There are 10 hidden switches. A switch that is on adds its own fixed numbers to the row, and there is some noise. The rows also spread widely along 15 directions, which tell nothing about the answers.
Known rows, each followed by its switches (1 for on, 0 for off):
[ 41  -6   3  20 -35 -11  -8  11 -12 -12  32   0 -23 -14  30   2   3   6
   6 -10  -4 -14 -11  -8 -26  64 -39 -19  15] : 0 1 1 1 1 1 0 0 0 1
[ 50   4  19  15 -17 -23   3 -23 -14 -21  45  12  -3 -22  26  -1   4  21
 -14   6  18   1   4 -18 -14  43 -18 -32 -15] : 1 0 0 1 1 0 1 0 1 0
[ 22  -8 -36   8  -7 -16 -12 -16 -27  13   1  29 -25  -8  15  11 -20   5
 -16  -8  10  28 -26  -1 -41  40 -19  -6   6] : 1 0 1 1 1 0 1 1 0 0
[  3  -6 -14   9  -2 -19 -26 -13 -46  41   8  34 -12   2  12  10 -28  13
   0  19  12  10 -16  35  -6  -3 -15   1 -16] : 1 1 1 0 0 0 1 1 0 1
[ -7   1 -36  -7 -11   8  -1  -7 -40  52 -21  35 -20  29  13  23 -32   1
  16  18  18   5 -17  30  -4   0  11  33 -15] : 1 1 0 0 1 1 1 1 0 1
[ 12  18   3   0 -49  11 -29   3 -28   8 -12  18 -16 -22  16  15  -8 -43
  -7   8  -5 -26   3   2  -1  -5 -11  12 -35] : 0 0 1 1 0 0 1 1 0 1
[  9 -18   0  -3  -1 -25 -13 -15 -38  12  21  31  -1   4  20  20 -19  -7
   5   5   8  14  -9  -3 -30  15  -5  -3 -24] : 0 0 1 1 1 1 0 1 0 1
[ 32  31 -10  29 -27  -8 -42  20 -15  18   5  13 -14 -18  31  -6   5 -18
 -16  -1 -10 -11  -3  13 -20  20 -48 -23   2] : 0 1 1 1 0 1 0 1 1 1
[ 10  -7 -10   1 -29  -4 -15   9 -27  18 -19   2 -49 -14  30  24 -18  15
   9  17 -24  -8 -10  18 -15   4   4  -6  26] : 1 1 1 0 1 1 1 0 1 1
[ -7  -5  -6  13 -30  18 -22  -4 -48  35 -20   7 -32  16   9  32 -22  -6
  11  11  10   4  -6  17  -3  -4  61  10 -11] : 0 1 1 1 1 0 1 0 1 0
[ 13   8 -26 -27 -13  -6  18  12 -12  21 -15  11 -18  -9  27  11 -17  14
  27  23 -16 -18 -33 -18   6 -18 -54  21 -28] : 1 0 1 0 0 1 0 1 0 0
[  1   5 -28   9  -6  -6  -2 -26  17  -6  24  45 -29 -38  16 -19  -1   0
  18  46 -11 -27  -6  26 -10   9 -28  -1  25] : 1 0 1 1 0 1 1 1 1 1
[ 10  17 -36  17 -13   4 -11  10  20   3 -27  13 -49  -8  41  -1  12  14
  11   8 -27  -1 -14   3 -23   4  15  -6  46] : 0 1 0 1 1 1 1 1 1 1
[  8  32 -59  35 -23 -16 -10 -13  -6   7 -21  25 -28   8   5  23 -17  21
  -7  13  31  12 -20  45 -10  28   0  10  22] : 1 1 1 1 1 1 0 1 1 0
[ 30  25  -5   4 -31  -9  -6   6  15 -13 -20  39 -22 -33  22  -7  -3 -24
  -7  -7 -41 -16   9  -2   1 -11  -8  -7  17] : 0 0 1 0 1 1 0 1 1 0
[  1  22 -13  48 -13 -31 -42 -10  12   2  -7  43  -8   8  30 -11   7   4
 -15  -2  25   3 -13  47  11 -13   8  23  33] : 0 0 0 0 1 1 0 1 1 1
[-18 -11  -9   4  -8 -13  -4 -22 -18   3  53  52 -12  -1   5  13  -8  -5
  35  18  -6 -17 -21 -11   4  -5 -14  -6 -25] : 1 1 1 0 1 0 0 1 1 0
[-17 -18  -6   5  33 -21 -13 -28  14  -3  -6   7 -23 -26  39 -19  -5  12
   9  50   8   3  -1  10 -44 -16  15  -7  25] : 0 0 1 1 0 1 0 1 1 0
[-23  -7   8  33   1 -24 -10 -10 -10 -16  27   7 -12  13  18  16  -1 -19
  -3  14  30  14  10  16 -51  38  26 -30   4] : 1 0 1 1 0 1 0 0 0 1
[ -7  -2 -31  -6 -15  11   2 -30  -7  14  11  31 -45 -22   1  -9  -1  23
  39  16   9 -26 -27  25  28 -17   8  25  -3] : 0 0 0 0 0 0 1 1 0 1
[ 25  33 -29  10  11  -7 -25  27  -5  34  -7  23 -48 -34  36 -22  25 -12
  -9 -11 -42  16 -14 -15 -37 -20 -17 -46  17] : 1 0 1 1 0 1 1 0 1 1
[-19  37 -12   1 -29   0   4  29  11  -7 -19  35 -12  16  15  19   9 -35
  15  -6 -25 -21  -1 -21  -3 -28  12   6 -24] : 0 1 0 0 0 1 1 0 0 1
[ -4 -10 -26   0  -4 -16 -21 -42 -42   8  24  21 -50 -31  -4  18  -6   4
  13  -9  35   9 -14  17 -24  12  30 -16 -15] : 0 0 1 0 1 1 0 1 1 1
[-16 -30 -16 -13 -12  -4   2 -25 -20   2  34  43 -30 -14  17   4 -15 -10
  34  32   6 -31 -22   0 -24  20 -18  27  -3] : 1 1 1 1 1 1 1 0 0 1
[-21   2 -19   3 -37 -15 -22  -4 -10 -34   3  17 -24  -9  14  37  -6 -19
  -1  -5  -6 -20 -25  -9 -22  10 -28  12  -5] : 0 0 0 1 1 0 0 1 0 1
[  2 -21 -16 -15 -20  -8   7  -1 -38  -9   4 -12 -33 -10   0  39 -27   2
   7 -18  -6   7 -21 -14 -45  43 -20 -26 -18] : 0 0 1 0 0 0 0 1 0 0
[-10 -10 -46  -4  -5  16 -20  -6 -21  24   4   1 -44 -17  19  15 -14   1
   5   7 -19  -1 -40 -24 -34  22 -42 -23   9] : 1 0 0 0 0 1 1 1 1 0
[ -3  22 -47  18 -27 -14  -9   2 -17   1 -26  -6 -31  10  10  40 -13  13
 -17  -4  28  16 -22  29 -32  33 -15  -3   1] : 1 0 0 0 0 0 1 1 1 1
[ 14   4  -9  10  -3   4 -31 -20 -41  40  25  35   2  -3   3  -7 -13 -15
 -12 -15  21   3 -18 -13  10   0 -14  -3 -35] : 0 0 0 0 0 1 0 0 1 0
[ -6 -31 -18   9  -5  -5 -47 -37 -36  21  14  23 -16  -7  28  12 -21  -1
  -8  20  24   4 -26   8 -29  21  -9  18   6] : 0 0 0 1 1 1 1 1 1 1
[-22   9 -37  31 -15   1  -9   0   0   0   0  16 -31  -1   4  17 -12  -4
  -2  21  -5   0 -10  32 -18  18  -3 -13  31] : 1 0 1 1 0 0 0 0 1 1

New rows, each followed by its switches (1 for on, 0 for off):
[ 55  18  -4   5 -38   1  10   6  -2  -2  20  26  -9 -30  19 -12  -4 -11
   0   4 -14 -26  10   6   0  37 -45  -5   2] : 0 0 1 1 1 1 0 0 1 1
[  0  19 -16  17 -10 -19   2  15 -32  15  13  31 -14  19   5  22 -10 -16
   0  -2   5  11   5  28 -34  20   1 -18 -12] : 1 1 1 1 1 0 0 0 1 1
[-18  15 -46  25   1 -35 -17 -14   3 -17   8  44 -32  -7   4  11  -4  -2
   0   3   8   7  -9  41 -46  18   0 -10  33] : 0 1 1 1 1 1 0 1 1 1
[ 11  37 -21  16 -43 -24 -32  30 -17 -10 -18   4 -28  -4  24  30  -2  -1
 -20  -7 -12 -17 -13  23 -28  12 -41  -2  16] : 0 1 0 1 1 1 1 0 1 1
[ 17   3 -27  11 -25  14 -26  -8 -36  38  -8   5 -41 -11  25  23  -9   0
   6  12   3   7 -19   4  -6  11   8  -6  -2] : 1 0 1 1 1 1 0 1 1 1
[ 11   7   6  15  -6  -8  -2 -18  -5  20   1  62  17  19  24   0  -7 -36
   3   8  15  16  12 -10   7 -11  41  11 -35] : 1 0 1 0 0 1 0 1 1 1
[ 12  -9  16  19 -26   6 -21  18 -20  11 -21  -8   8  25  38   7 -14 -35
 -30 -19  20  10  -5 -25 -35  35  -4  10 -16] : 0 0 0 0 0 0 1 0 0 0
[ -3  -9 -36   0  -8  36   6  -2   3  27 -16   6 -20  -6  27   4 -22 -18
   7  37 -16  -7 -16 -31 -19  17 -17   4   9] : 1 0 1 1 0 1 0 0 1 0
[ -8  -4  -5 -12 -20  -8  -1  -9 -19  -6  -4  16 -15   5  29  28  -8 -13
  13  13   6 -13 -21 -21 -18  -3  -9  23 -28] : 1 0 0 1 1 0 0 1 1 0
[ -1   2 -19  27   7 -14 -10 -20  -6   6   3  52  -2   5  -1  -4 -26   0
 -25   7 -11  18   1  33  -8  11   5  -9  37] : 1 0 0 1 0 0 0 0 1 0
[ 28  41 -17  -6 -15 -15  41   3  -6 -18  19  35 -31  -8  -5   7   8  -5
  17 -15 -11  -6  16  11 -27  30   1 -36 -17] : 1 1 0 1 1 0 0 1 1 0
[ -1  33   7  34 -20  -7 -26  21   4  19   4  33 -12   8  33 -12   8 -12
  -1  20 -12 -22   5  32  14 -20  -6  -2  19] : 1 1 0 0 1 1 1 0 0 1
[ 14  -9  -2  12 -17  17  -5 -19   0   1   8  -4 -21 -22  33   3   0 -15
  -2  18  22   5   7 -42 -23  28  27 -19 -13] : 0 0 1 0 1 1 1 0 0 1
[  8 -15   5   4 -32 -24 -25   2 -25 -23   2  -1 -37 -26  29  22  -1 -15
 -10 -12  -5  -9 -17  -7 -42  26 -24  -4   8] : 1 0 1 1 0 0 0 0 1 1
[ 15  40 -25  15 -12 -18   9   4 -18  -1  14  28 -25   3 -11  10   1   5
   4 -21   3   6   2  29 -17  19   3 -32 -10] : 0 1 0 1 1 0 0 1 0 0
[ 26   3  -7 -14 -31   9 -16  14 -45  32  -8  19 -26 -17  14   5 -16 -25
  -2  -9 -18 -14 -15  -5 -15   1 -27  11 -20] : 0 0 1 1 1 0 1 0 1 0
[-36  -1 -16  31  -2  -7  -4  -6  41 -20  -8  19   6  24  44  13  -6 -21
  -6  42   9   3  -1 -11 -28  11   2   6  25] : 1 0 0 0 1 1 0 1 0 1
[ 31 -12  -2   0 -52   2 -37 -14 -44   6  -7 -15 -51 -41  28  24 -11   7
   0   5   9 -18 -18   9 -13  31 -10   6   0] : 0 0 1 1 1 1 1 1 0 1
[ 33  -2 -10   4 -37   7 -15 -10 -14  15 -35  16 -31 -18  39   3  -7 -25
 -12 -11  21   1  -7 -18  -6  14  20  32   1] : 1 0 1 0 1 1 0 0 1 1
[-29  -6 -34  10   9 -31  -7 -11  -4  -1  15  29 -18   8  19  29 -18  49
  19  45 -19  -4 -35  27   3 -24 -25   6  32] : 1 0 0 1 1 1 0 0 1 1
[  3 -24 -30   3 -33  15 -26 -17 -15  20 -16  14 -12   1  45  19 -24  -7
  11  40  21 -19 -31 -15 -17  22 -25  55  -6] : 0 1 1 1 1 1 1 1 1 1
[  8  10   3  10 -37 -18 -36   9 -10 -19  -7   9 -17 -18  31  33 -10  -1
 -12  13 -43 -20  -6   6  -5  -7 -33 -10  22] : 0 0 0 1 1 1 0 1 1 1
[ -3   4 -36   3 -22  -2   9  -8 -18  15  -4   7 -32  -2   0  14 -18  29
  20  13  23  -8 -30  23   9   3  -4  21  -6] : 0 0 1 0 1 0 1 0 0 0
[ 13  33 -10  -9 -38   8  13  22 -28  13 -26   4 -40  -9  -6   7  -1 -31
   8 -33   9 -14   0  10  -5   0  12   3 -35] : 0 0 1 0 0 0 0 0 0 0
[ -7  26  -3  14 -38   5 -37  17 -31  20  -5  23 -43   0  24  21  19 -56
  12 -19   1 -11 -14  -7 -11 -11  23   2 -29] : 1 0 1 1 1 1 0 1 0 1
[  3  18   8  39 -51 -13 -47  15 -20   1  -1  33 -22   5  11  19  -7 -12
  -4  -6 -23 -21 -11  31  16  -3   9   4  23] : 0 1 1 1 1 1 1 0 0 0
[-12 -27  -9   7   1  -4 -25 -27 -29  11   2  14 -38  -6  20  19 -17   6
   5  17  -3  13  -4  26 -40  17  39 -13  28] : 0 0 0 1 1 1 1 1 1 1
[-16 -24  -9  12  -8 -25 -14 -15 -30   9  23  10   0  20  16  34 -24  24
  18  26  23   6 -27  18 -14  16 -11   4 -19] : 0 0 1 0 0 1 1 1 0 1
[  8 -21 -15  -7 -11   6  -2 -36 -12  18 -15  25 -17 -23  23  -1 -35   6
   2  40  12  -5 -10   4  10  -5  -1  30   2] : 1 0 1 0 1 0 0 1 0 0
[-25  -5  -7  31 -15 -19 -25 -23 -14 -21  39  38   0   6  -4  32 -19 -21
  -9   8   9   3   1  -6 -28  26  12 -30  -4] : 0 1 1 0 1 1 1 0 1 0
[-11  -1   7 -12 -16  -8 -30   8 -40  17  17  28 -23 -15  25  12   2 -51
   7   5 -12 -21 -13 -20 -35 -12 -24   0 -37] : 1 0 1 1 0 1 1 0 1 1
[ 17  -3 -33   3   1   9 -21   8  -6  28 -25   4 -39 -23  37   3 -14  26
  -8  15 -50  10 -19  -7 -10 -13 -14 -17  50] : 0 0 0 1 1 1 0 0 1 1
[  9  29 -22  21 -13 -22 -17  14   0   7 -24   0 -22  -4  46   8   9  -5
 -16  21  26   6  -9   8 -40   4 -11   5   4] : 1 0 1 1 1 1 1 0 1 1
[ 14   5 -21 -18   6  10   0  -4 -27  40 -10   1 -27  -9  25  17 -14  36
  21  31 -28   8 -18 -16   3 -30   6 -19 -16] : 0 0 0 1 1 1 1 1 0 0
[ 18  11  -3   4 -24   4   4 -12 -22  28  -5  51  -2  22  14   3 -14 -25
   7   0  17  -2   1  14   8   8  25  27 -24] : 1 0 0 0 1 1 1 1 1 0
[-24  17 -18  38 -33  14 -38  -3  19   3 -21  24 -21 -11  29  14  -7 -31
 -16  41 -14 -13   4   7   7 -20  18   0  32] : 1 0 1 0 1 1 1 0 1 1
[-10   1 -12  30 -15 -13   2 -30  11 -29  28  28   0   2   8   8 -11   0
  -8  26  29 -10  -3  13 -10  35  -8   5  13] : 1 0 0 1 1 0 0 0 1 0
[  8  35 -28  27 -47  -3  -2   3   8  -9 -15  34 -15  12  19  17   2 -45
  -6   0  33  -8   8  12 -26  39  10  15 -12] : 1 1 1 0 1 1 1 1 1 1
[ 15   6   1  10 -27  -9 -11  18 -11  -2   1 -31 -15  -1  43  31  -6  30
   0  17 -13  -5 -27 -24  -2   6 -47 -22  -8] : 1 0 0 0 1 0 0 1 0 0
[ 29  32 -10  23 -35   6 -13  13  -1   8 -13  15 -34 -12  34  12  16  -8
   6   4 -20   0   2 -13   4  -6  22 -19  -3] : 1 1 1 1 1 0 0 1 1 1
[-35  -6 -17  25 -25 -14 -51 -29 -25   2  16  46 -24   7  15  33 -12  -1
   8  26   7 -14 -30  21   5  -9  10  21   8] : 1 1 0 1 1 1 1 1 0 1
[-11  10 -34  28 -25  22  -9  17   5  26 -19  26 -40   7  17   4  -3 -18
   9   3 -25   0 -14  16   7  -6  18   3  36] : 1 0 1 0 1 0 0 0 1 1
[  6  21 -10  12   7 -18  -8   1  -2  21  -3  33   3  -5  15 -10 -19   8
  -2  42 -16  -3   7  41  -6 -18 -18 -12   5] : 0 0 1 1 0 1 1 1 0 0
[ 11  34 -29  23 -13  -8   9 -13   2  24   9  64   8  22  11   1  -6 -16
   9  23  30   6   9  22   3   6  16  11 -26] : 1 1 1 0 1 1 1 1 1 1
[-12  16 -25  14 -27   0 -30   3 -34  23 -27   3 -40  -5  -2  37 -22   6
   0  -2 -11   8 -16  26  11 -27  23 -13   0] : 0 0 1 0 1 0 0 1 0 0
[-10  -2  12  36 -23  -5 -50  -9 -22  -2  20  25  -8  -2  13   8  -1 -28
 -23  -7   6  -3  -4   7 -14  12   9 -12   2] : 0 0 0 1 0 0 1 0 0 1
[ -3  -8  27  13 -24  -5 -30   3 -18  12 -24   1  18  18  44  28 -20 -13
  -2  37  -1  -3  -4 -15   5 -30  12  22 -30] : 0 0 1 1 0 0 0 1 1 0
[ 12 -22  13 -20  -4 -15 -10 -18 -33  16 -11  26 -11  -9  28  12 -28  27
  15  27 -27  -8 -11  11  13 -40   6  22  -3] : 0 0 0 1 1 0 0 1 1 0
[  5  -3   1  36   2 -15 -22  11   0   9  10  17  -8  -3  24 -16 -10  -5
 -21   5 -11  14   3  20 -29  15 -12 -30  34] : 0 0 1 0 1 0 1 0 0 0
[ 26  16   1  34 -42  18  -6  26  20  -3 -28  11   7  12  31  -2 -14 -22
 -26  11 -28 -12  16  15   3  29 -20   7  37] : 0 0 0 1 0 0 0 0 1 1
[  3  -2  -1  24 -25 -17 -19   0 -37  11  42   8  -7  23  16  26  -8  10
  11  -1  20  -8 -31  16  -5  38 -41  -8 -14] : 1 0 0 0 1 1 0 1 1 0
[-11   1  -2   6 -21 -37  -1 -13   0 -43   6  23 -30 -20  13  32  -9   1
   2  17 -12  -7   4  14 -24   7  11 -13  20] : 1 0 1 1 1 1 0 0 0 1
[ 12  31  -2  30 -22 -20 -30   5 -12  -2  24  44   5  12  19   4   6 -33
 -15  -8   2  -7  -6  -2 -25  27 -29 -16 -17] : 1 1 0 1 0 1 1 1 1 0
[  9  12  16  36 -29 -30 -18  -8  -9 -23  16  21   8  17  16  31  -6  -8
  -8  -7  22  13   8  -9 -11  24  29 -24 -21] : 0 1 1 0 1 1 0 1 0 0
[ -7  18 -24  33 -46 -13 -22  17  14 -22 -20 -22 -38  -4  33  35   0  17
   3  15  -5 -15 -33   5  -1  12 -29  -3  29] : 1 0 1 0 1 1 0 1 0 0
[-35   0  -9   8  -3   3 -24  10 -35  48 -28   5 -38  18  21  14 -14 -18
  19  26   5  -2 -12  44 -23 -25  32   8   0] : 1 0 1 0 0 1 1 1 1 0
[  6  18  -5  47 -50   1 -38 -15 -17  -3  11  31  15  10  -1  45 -32 -20
 -27  17  -1   1  14   9   8  30   8 -27  -6] : 0 1 1 0 1 1 1 1 1 0
[-13  13 -18  28 -19  -8 -17   9 -13   2  12  24 -34  18  10  13  17 -26
   7 -34  14  11 -14  15 -35  22  27 -15  -1] : 0 0 0 0 1 0 1 1 1 1
[ -8  14   0  -2 -15 -13  14   3  -1 -23  22   7 -19 -13   4  25 -10  13
  21  41 -39 -25  21  39 -22  11 -12 -44  11] : 0 0 0 1 0 1 1 1 1 1
[  4  28 -17   0 -22   1 -11  22 -28  12  14  12 -51  -7  19   8  31 -22
  18 -30  -4 -12 -24 -25 -32   7  -7 -18 -32] : 1 1 0 1 0 0 1 0 1 1
[  0  38 -15  14 -31 -24 -15  14   9 -17  23  19 -26 -27  26   3  17  -2
  21  31 -15 -50 -15  19  -3  -6 -69  -5  -4] : 1 1 1 1 0 1 0 1 1 1
[-37  -4 -16  -3  -5  -8 -12  -8  -1   1  -8  55 -25   4  16   4   7 -39
  31   4  -5 -13 -19   0 -12 -39  31  37 -16] : 0 0 1 1 0 0 0 1 1 1
[ -2 -10 -13   8  -2   4 -21   0   3   8 -36   5 -32 -24  39 -20 -15 -31
 -17  23  -6  -4   5  22 -54  12  -6   9  42] : 0 0 1 1 1 0 0 1 1 0
[-14  -2 -18  30 -20   1 -20   1 -17   2  25   0 -54 -10  -4   8  -2  27
  13  -8 -15 -10 -27  36   0  18   1 -31  41] : 0 0 0 0 1 0 1 0 0 0
[-28   8 -20  15 -15 -19  -1   3  -8 -17  -8  30  -3  23 -13  34 -35  -2
  -4  12 -26  -4  -3  51 -13   7 -11  -3  21] : 0 0 0 1 0 0 0 1 0 0
[ 17 -17  -8 -20  16 -15   9 -20 -32  26   1  49 -16 -18  18 -30 -22 -26
  -3  10  23  -1   9  25 -49  20 -14  26  -8] : 1 1 1 1 0 0 0 0 1 1
[  1 -15  -5   3  20  -1 -19 -23 -29  26  16  -4 -14   0  40   5   1  -3
   4  20  39  22  -5 -22 -48  14  19 -16 -26] : 0 0 0 1 1 1 0 1 1 1
[  7  35 -33  -1 -35  34   5   7   2  26 -10  18 -36 -18  11  -2  -2   1
  22  24 -13 -36  -3   3  30 -17  -4   7  -5] : 0 1 0 0 1 1 1 0 0 1
[  0  14 -10   4 -45  16  11  20   7 -12 -30  16 -38  -2  14   4   1 -55
   9 -17  -5 -18   6   3 -31  25  22  12   0] : 0 0 1 0 1 0 1 1 0 0
[  3  23 -37  36 -36   7 -25 -23 -25  15   6  23 -18  -1  -9  29 -21   4
  -6  17  29   3  -3  36  15  19  16  -4  -8] : 0 1 1 1 1 0 0 1 0 1
[ 25 -21   8   8 -31 -37   1   4  -8 -36  30  24 -14  -7  30  17  -7  13
  17  -1 -24 -18 -12   9 -30  46 -43  -2  18] : 0 1 1 1 1 0 0 1 1 1
[ -2  16 -21  10 -14   2 -17 -13  -3 -15   6  -3 -20 -25  23  17   0  -8
 -20  19  16  -3   2 -32 -36  17  -8 -26 -15] : 0 1 0 1 1 0 1 0 0 1
[  9  -4   1  26 -68   8 -16  -1 -20 -19   6  -6 -30   0  15  51  -7  -4
  14   4  -8 -19 -14   3   9  40   4  -4  -3] : 1 0 1 1 0 0 0 1 1 1
[ -6   3   4  18 -33 -11 -35 -12 -46  18  -9  25 -24   6   9  19 -17 -28
  -7   3  31 -10  -6  42  -5   2  25  29  -4] : 1 0 1 1 1 1 0 0 1 0
[ 15   1 -12   1 -21  11 -10   9   1  11 -10  -5 -43 -24  49 -11   8 -16
  16  21  -8 -25 -19 -13 -28  15 -30   8  13] : 1 0 1 1 1 1 0 1 1 0
[  1   1 -25   4 -43  -9   6  -6 -11 -30  -2  14 -50  -9  -5  31  -2   0
  21 -22  -4 -13 -24   4 -22  35  18   4   8] : 0 0 1 1 0 1 1 0 1 0
[-10  -2  21  15 -29   4 -15   1   2 -12   4   5  -7  -7  39  14  -1 -31
   5  37  -5 -24   6 -23  -5  -1   3   1 -10] : 1 0 1 1 0 1 0 0 0 1
[  3  41  -7  14 -42 -17 -18   4 -17 -30  15  35 -34 -25  -5  32  14 -42
  -4 -25 -18 -10   8 -11 -19   7   7 -43 -31] : 1 1 1 1 0 0 0 1 0 1
[ 24  16 -16  15 -42 -26  -8   7 -20 -15 -17  -8 -34  10  22  31   2  25
  -1 -29  29   4 -24  11 -23  34   3   7  -7] : 0 1 0 0 1 0 1 1 1 0
[  6   7 -17 -16  -4  14   0 -20 -40  48   5  33 -27 -15   7   6 -12  -7
  22  31   6  -5  -3   5   7 -24  25   3 -38] : 1 0 1 1 0 1 1 0 1 1
[-12 -25  19  13  -6   9 -13  -7  -1  16  13  41 -10   0  40 -13  -9 -35
  17  31 -17 -13   9  -3  -9  -6  17   5   9] : 1 1 1 0 1 0 0 1 0 1
[  9 -19  -7 -20   0 -24 -14 -12 -38   4  26  45 -29 -21   9   0  -7  -6
   8 -19 -21  -7 -22   0 -33   8 -22  -1  -2] : 0 0 0 1 0 1 1 0 1 1
[ 18  40 -53  20 -18   0 -21   2   1  15 -31  30 -32 -12  21   6   3 -18
 -16  -7   8  18  -8  -6 -31   9  12  -7   2] : 0 1 1 1 1 1 1 1 0 1
